The same things were measured in two ways. Each way mixes the same 9 hidden numbers, adds some noise and spreads widely along 6 directions of its own, which tell nothing about the thing.
In the rows, 128 means zero.
Some things both ways: the first way, then the second way.
[146 162 155 145  73 100 115  91 104 136 134  76 145 142 112 186 172 123
 124 129  77]
[130 132 102  93 135 156 130 124 128 126 167 112 156 121 138 132 122 134
  91 143 107 146 112 129 153  73]

[185  98 135 178 156 124  99 127 105 143 109 197 140 142 123  81 138  96
 147 154 128]
[181 142 155 158 111 123 149 144 145 150 137  81  81 113 129 132 120 168
 114 117  86 138 115 123 113 163]

[113 131 139 173  67 131 155 127 192 138 133 116 141 187 113 112 173  96
 141 153 141]
[153  89 143  80 115 117 137  78 158 197 225 109 113 186 175 152 106 146
 102 143 107 176 116 147 115 123]

[146 121 152 139 118 121 128 114 126 128 121 125 143 147 145 129 114 125
 160 142 123]
[152 133 169 144  96  89 148 145 162 169 157 119  94 167 137 111 101 137
 150  76 116 167 141 135  80 132]

[168 119 138 182 213 124  73 127  76 111  91 133 100  90 124  93  98 104
 156 167  82]
[152 119 149 123 125 135 135 161 113 158 151 108 124 143 149 138 136 135
 125 118 109 151 143 162 130  89]

[143  64 121 151 217 146 137 173 147 136  81 119  98  89  89  92 105  90
 146 139  90]
[137 107 110  56 130 172 125 116  64 206 159 118 113 176 149 198 157  86
 152 204 113 160 112 161 113  83]

[137 132 114  97 146 144 159 138 126 175 145 112  85 105 149 145 152 171
  59 133 102]
[158 128 101 115 118 135 139  99 167 132 176 106 133 122 155 168 125 145
  87 160  57 169 111 111 142 135]

[191 125 116 166 137 150 104 162 104 106 104 153 123 156 130  66 112 107
 154  96 116]
[157  99 125  80 127 169 136 140  54 172 153  73 124  99 157 172 142 116
 112 193 124 137  83 181 113  99]

[ 81 149 142 155 114 135 153 107 146  68 176 178 126 158 144  79 142 178
 127 117 124]
[199 123 105 135 100 162 163 117 177  35 106  75  99 122  99 127 136 165
 151  87 113 134 122 110 181 112]

[ 90 146 136  92  99 157 120 137 167  97  81 121 108 111 126 140 111 128
 171 118 123]
[162 119 143 108 116 156 131 122 152 162 136 121 122 156 147 159 119 152
 134 116  92 147 143 134 163  84]

[127 101 104 167  99 147 109 147  96 125 128 173 145 171 150  95 167 125
 107 126 130]
[163 188 130 135  51 126  89 162 183 118 115 132 120  87 179 102 130 154
  48 116  91 134 155 111 136 107]

[133 113 148  97  98 130 130  81 121 127 119 124 185 148  70 201 111 115
 148 109 141]
[145 113 100 160  43  70 115 139 111 118 121  85 113  92 122  71 108 118
  57 131 130 135 129 114  63 165]

[ 70 138 131  58 133 147 136 113 146  91 150 133 123 104 167 149  98 152
 156  97 121]
[153 144 122 139  42  87 108 109 207  83 194  86 131 124 152  89 128 166
  42  95 132 122 148 122 130 138]

[180 131 121  92 140 145 119 141  98 172 129  91 141 134 106 153 120 132
  93  88 113]
[165 136 102 125 120 161 148 127 120 111 129  70 138  67 124 161 136 136
 115 169  84 121  84 111 128 140]

[125 123 157 104 165 137  86 141 118  95  97  96 149 105  81 138  75 121
 164 109 106]
[142 144 127 142  96 100 126 112 172 124 235  70 145 138 138 127 157 149
  83 117 119 108 138 118 113 155]

[ 78 149 137  29 143 144 167 115 190 137 112 115 131  83  97 186 103 129
 145 102 107]
[148  82 114 142 102 102 158  77 119 143 186  77 141 161  90 158 106 131
 125 118  99 131 135 128 119 158]

[132 122 136 157  90 147 140 142 125  76 118  87 113 156 148 114 108 145
 159 107 112]
[161  89  94  87  60 128  98 115 108 128 179  67 131  97 184 119 155 132
  42 193 140 132 108 130 113 123]

[104 117 148  90 169 144 143 112 103  79  84 145 107  74 136 145  59 205
 142 144 105]
[160 136 112 126 115 129 132 159 152 142 140 126 103 143 157 115 132 111
 121 114  93 161 156 131 118 105]

[124 158 143  99  42 139 113 129 127 119 135  55 137 162 160 171 132 137
 138 102 124]
[174 114  93 115 102 183 128 131 130  83  89  66 140  58 125 144 138 155
 120 156 106 108  95  96 166 101]

[124 120 129 173  99 110 144 113 129 142 111 110 137 149 193 135 164  69
 172 168  91]
[147 152 144  53 156 210 135 141 138 120 156 107 133 133 155 137 145 164
 154 139 141 152  83 117 174  32]

[133 136 126  78  94 124 117 126 120 131 141 148  96  99 203 147 158 143
 140 115  87]
[160 165 145 132  91 133 122 119 182 146 150 122 115 131 148 150 110 171
  69 111  72 144 141 140 159 121]

[134 135 127 174 137 148 181 129 128 101  95 115  75 138 201  86 107 166
 157 129  85]
[192  20 136 129 113 115 187  78  91 119 189  50 144 138 133 161 121 162
 134 140  97 170 110 120 132 153]

[155 173 126  72 211 155  61 151 144 144 148 107 120  99  42 110  94  92
 110  80 127]
[129 147 120 126  94 126 116 118 157 131 177  75 135 123 116 152 142 147
 100 130 124  98 111 148 123 130]

[121 180 164 114  45 144 107 126 184  93  88 120 106 144  84 138 139 147
 161 117 131]
[110 129 105  97 117 144  93 111 175 142 182  93 125 135 135 123 141 180
  82 156 127 128  94  96 143  96]

[103  95 118 121 172 131 155 140 155 146 104 200 138 102 131 101 138 102
 133 172 120]
[148 126 135 140  91  97 123 132 127 189 169 111 106 154 147 134 124 122
  93 132  98 143 152 142  91 147]

[131 154  96 154 145 168 149 153 144 108 125 123 123 157  91  80 109 113
 112 107 133]
[212 122 168 134  88 126 164 101 172 107 192  72 119 140 164 141 138 175
 124  97 101 145 137 109 145 152]

[156 130  79 180 162 157 136 158 106 157 130 193 138 174 137  51 156 106
  85 121 131]
[218 133 125 133  93 162 139 126 141 112 132  64 124  44 173 136 128 165
  58 148  74 106 119 117 163 150]

Other things, the second way, with their names:
K_130: [156 111 139 139 112 117 136 128 183 145 163 117 137 147 146 134 105 155
 122  89  85 151 148 121 137 112]
K_577: [167 192 111 107  89 171 118 139 181  98  79 133  81 112 134  98 102 149
  95 111 110 147 117 108 164  84]
K_625: [149 143  99 126 108 139 126 126 145 115 147  87 101 110 122 127 132 152
  73 147 105 131 104 131 138 126]
K_908: [144 138 121 104 119 155 146 139 136 146 117  99 104 116 115 128 100 116
 151 121 133 136  92 154 105 102]
K_516: [154 156 109 129 104 131 140 119 164 129 155 105 114 126 127 137 117 124
 107 127  91 137 123 124 118 142]
K_780: [168 156 109 174  66 142 111 156 161  84  37  93  86  74  90 100 114 169
  97  97 104 100 132  99 153 122]
K_147: [170 221 124 114  86 167  96 151 192 121 124 128  89 109 161 121 141 155
  51 117  95 116 146 135 172  98]
K_918: [161 133 102 113 111 180 129 140  99 132  74  93 105  84 114 161 122 136
 119 163  91 127  96 137 149 103]
K_881: [135 130 128 152  93  95 136 124 138 156 177  88 136 132 117 129 119 132
 107 119 105 125 131 128  89 154]
K_779: [181  90 145 143  87 133 140 143  96 138 100  81 100 122 118 107 108 141
 134  92 132 118 145 139 128 115]
K_868: [160 167 149 119 154 148 160 125 185 131 193  74  90 125 132 144 129 180
 121 125 103 140  76 133 132 140]
K_696: [111 167 148 136  77 105 123 161 156  86 110 116 117 145 102  52 113 156
 149  72 174 159 114  72  96  80]
K_344: [148 128 163 161 120 126 164 141 157 102 120  90 109 149  88 113 118 187
 187  71 125 155 109  75 127 114]
K_815: [148 110 104  85 138 133 138 127 160 147 223  75 118 122 169 136 136 121
  88 150 124 143  93 196 109 114]
K_880: [181  92 151 115  89 116 149 132 124 152 153  91 123 124 167 117 100 121
 125 110 126 154 126 156  98 119]
K_697: [161 102 145 132 102 127 152 111 126 120 131  71 104 116 107 130 101 179
 121 120 124 146  84 118 124 133]
K_356: [190 150 105 126  78 160 104 162 127 109 109  66 119  34 168 112 153 141
  49 163 107  93 118 130 141 126]
K_865: [109 131 105 104  50  94  84 157 124 127 157  93 123 123 154  85 155 114
  78 150 183 137 112 145  63 101]
K_845: [154 118 134 135 103 115 143 148 118 145 145  82 106 119 127 126 115 134
 118 121 121 142 108 167  90 130]
K_471: [178 135 134 143  47 100 105 127 144 151 146  87 111  90 171 105 114 153
  29 136 105 114 142 134 115 157]
K_399: [139 166 132 125  77 120 116 146 156 122 154 104 123 136 132 126 146 132
 117 110 136 127 131 142 106 109]
K_873: [ 92 163 126 117  88  81 105 147 147 179 189 156 127 187 154 149 137 100
  98 139 104 187 144 161  67 106]
K_281: [155  93 128 114  99 128 125 107 156 148 174 111 153 147 160 145 115 148
  89 115  94 143 155 142 159  94]
K_711: [208 122 138 135 106 160 152 141 134 119 100  78  81 103 132 101 115 165
 128 109 112 129 122  97 152 124]
K_216: [170 178 127 125  82 124  95 124 213 160 195 124 105 146 184 121 149 153
  54 119  84 119 179 107 149 134]
K_212: [205  91 132 106 176 153 201 101 181 129 211  82 103 153 157 167 118 150
 157 119  69 181 103 142 152 136]
K_544: [184 111 129 168  71 106 120 153 131 160 115 100  97 114 148 143 129 135
  86 118  72 131 170 158 121 148]
K_172: [182  76  95 141 125 114 154 101 142 141 196  73 117 120 152 153 132 139
  80 160  59 151 129 118 126 173]
K_47: [161 108 128 131 125 125 148 136 132 166 147 116 103 166 134 158 124 123
 144 120  82 164 147 155 122 120]
K_413: [168 116 175 115 154 127 170 129 147 194 191 130 114 164 171 143  79 155
 114 101  70 196 133 162 134 104]
K_18: [124 164 110 109 106 167 121 176 110  63 113  85 133 107 118 137 191 145
 148 158 149 149  81 101 124  72]
K_581: [140 205 128 156  69  92  92 158 246 125 169 114 116  96 166  77 131 160
  54  95 103 117 142  96 101 149]
K_797: [144 115 103  78 157 180 155 120 150  73 186  76 152 129 133 175 165 150
 157 151 121 166  68 139 162  72]
K_20: [193 160  94 139 125 174 138 157 165 116  95 100 100  69 144 143 135 132
 107 140  56 123 129 109 153 132]
K_550: [138 122 119 125 102 129 126 101 150 160 165 109 138 156 119 151 121 136
 125 127  96 129 139 103 129 124]
K_369: [184 146 143 146 145 168 169 153 139 103 130  75 125  91 115 146 135 159
 154 105  83 121 113 117 153 125]
K_270: [145 154 101 121  72 140 108 162 131 107  96  77  98  73 125  94 140 133
 107 152 154 119  80 110  90 118]
K_914: [144  94 111 193  42  55 143 110 140 101 117  72 111 125  74  89  96 140
 121  92 123 137 126  82  65 189]
K_445: [121 162 130  86 112 149 121 151 189  91 177  91 118 146 142 103 163 153
 157 118 174 148  80 109 111  73]
K_557: [132 100  89 135  99 120 125 139 113 101 150  66 163  71 134 152 155 138
  92 177 100 138  90 117 102 134]
K_134: [116 150 103 157  70 120  95 179 127  81  81 105 142  91 104  69 137 140
 100 109 140 118 135  82 115  84]
K_487: [182 189 159 161  94 126 137 156 177 113 130  98  76 112 142 103 131 186
  93  96  92 142 131  95 134 148]
K_613: [143 175 130 138  67 106 125 180 127 101 106 105 100  98 137  60 122 117
 108 109 155 153 114 115  66 116]
K_396: [137 179 128 139  62  95 113 129 167 156 167 116 115 136 144 137 130 119
  85 125 103 132 140 140  81 154]
K_608: [173 121 108 148  79 113 137 122 107 131 149  64 117  93 129 123 136 125
  88 151 103 115 121 104  98 179]

Some of these things the first way, each followed by its name:
[152 152 148  86 117 139 110 134 122 115 109 115 146 131  90 141 102 154
 136  83 108]
K_881
[105 158 145 111  87 126 116 115 160 105 131 129 143 122  61 159 139 125
 120 159 141]
K_47
[148 165  87 111 155 157 138 146 114 123 141 150  99 101 100 116 125 135
  72 119 119]
K_18
[112 148 135  94  54 135 140  83 160 126 141 159 172 168  58 187 162 120
 124  88 149]
K_577
[146 127 110 139 113 112 153 109 120 148 132 212 138 129 156 121 169 111
 117 170 120]
K_487
[178 113 130 167 183 109  97 116 131 184 144 197 156 140 101  84 162  66
 122 172 140]
K_868
[119 123 110  76 222 134 138 141 129 153 164 139 112  74 170 112 106 119
 115 130  96]
K_399
[156 164 160 149 150 123  86  86 130 111 108  71 143 130  60 162  91  67
 187 134 116]
K_779
[120 139 145  95 154 129 122 138 128 112 115  71  97  66 115 161 100 144
 121 152  87]
K_216
[151 174 147 138  79 134 172  88 120  90 111 142 120 161 146 132 126 190
 144  85  92]
K_696
[ 81  52 127  72 118 116 139 140 132 135 130 170 137  82 189 161 149 131
 138 166 111]
K_873
[133 182 131  71 160 165 139 149 170 138  96  80  89  96  46 140 100 157
  96  80 100]
K_550
[146 171 147 149 103  98 136  96  85 126 151  99 113 120 177 154 162 167
 104 156  66]
K_134
[167 117 129 126 151 149  78 142  72 101 107 121 131 128 136 121  78 124
 155 103 120]
K_356
[ 77 144 130 117  73 140 150 138 140  85 152 155 126 149 193 101 142 173
 129 129 128]
K_797
[152  91 121 112 155 133 139 171 106 133 157 159 127 129 177  81 137 162
 102  95  93]
K_396
[131 169 132 104  77 114 121 129 120 164 188 118 164 159 146 141 170 153
  62 157 139]
K_581
[128 149 146 148  69 138 147  93 153  91  84 155 162 171  86 142 114 119
 179 123 142]
K_711
[169 113 124 164 124 120 163 106  77 123 146 182 168 173 154 109 133 152
 118 118 112]
K_613
[172  95 125 129 207 170 135 153 104 110  63 161 128 124  66  88  63 157
 140  68 107]
K_608
[151 142 131 127 126 130 131 135  91 138 147 147 131 134 133 116 143 188
  64 143 116]
K_20
[145  81 140 197 178 125 120 143  98 102 148 145 121 148 186  53 116 136
 153 143 106]
K_865
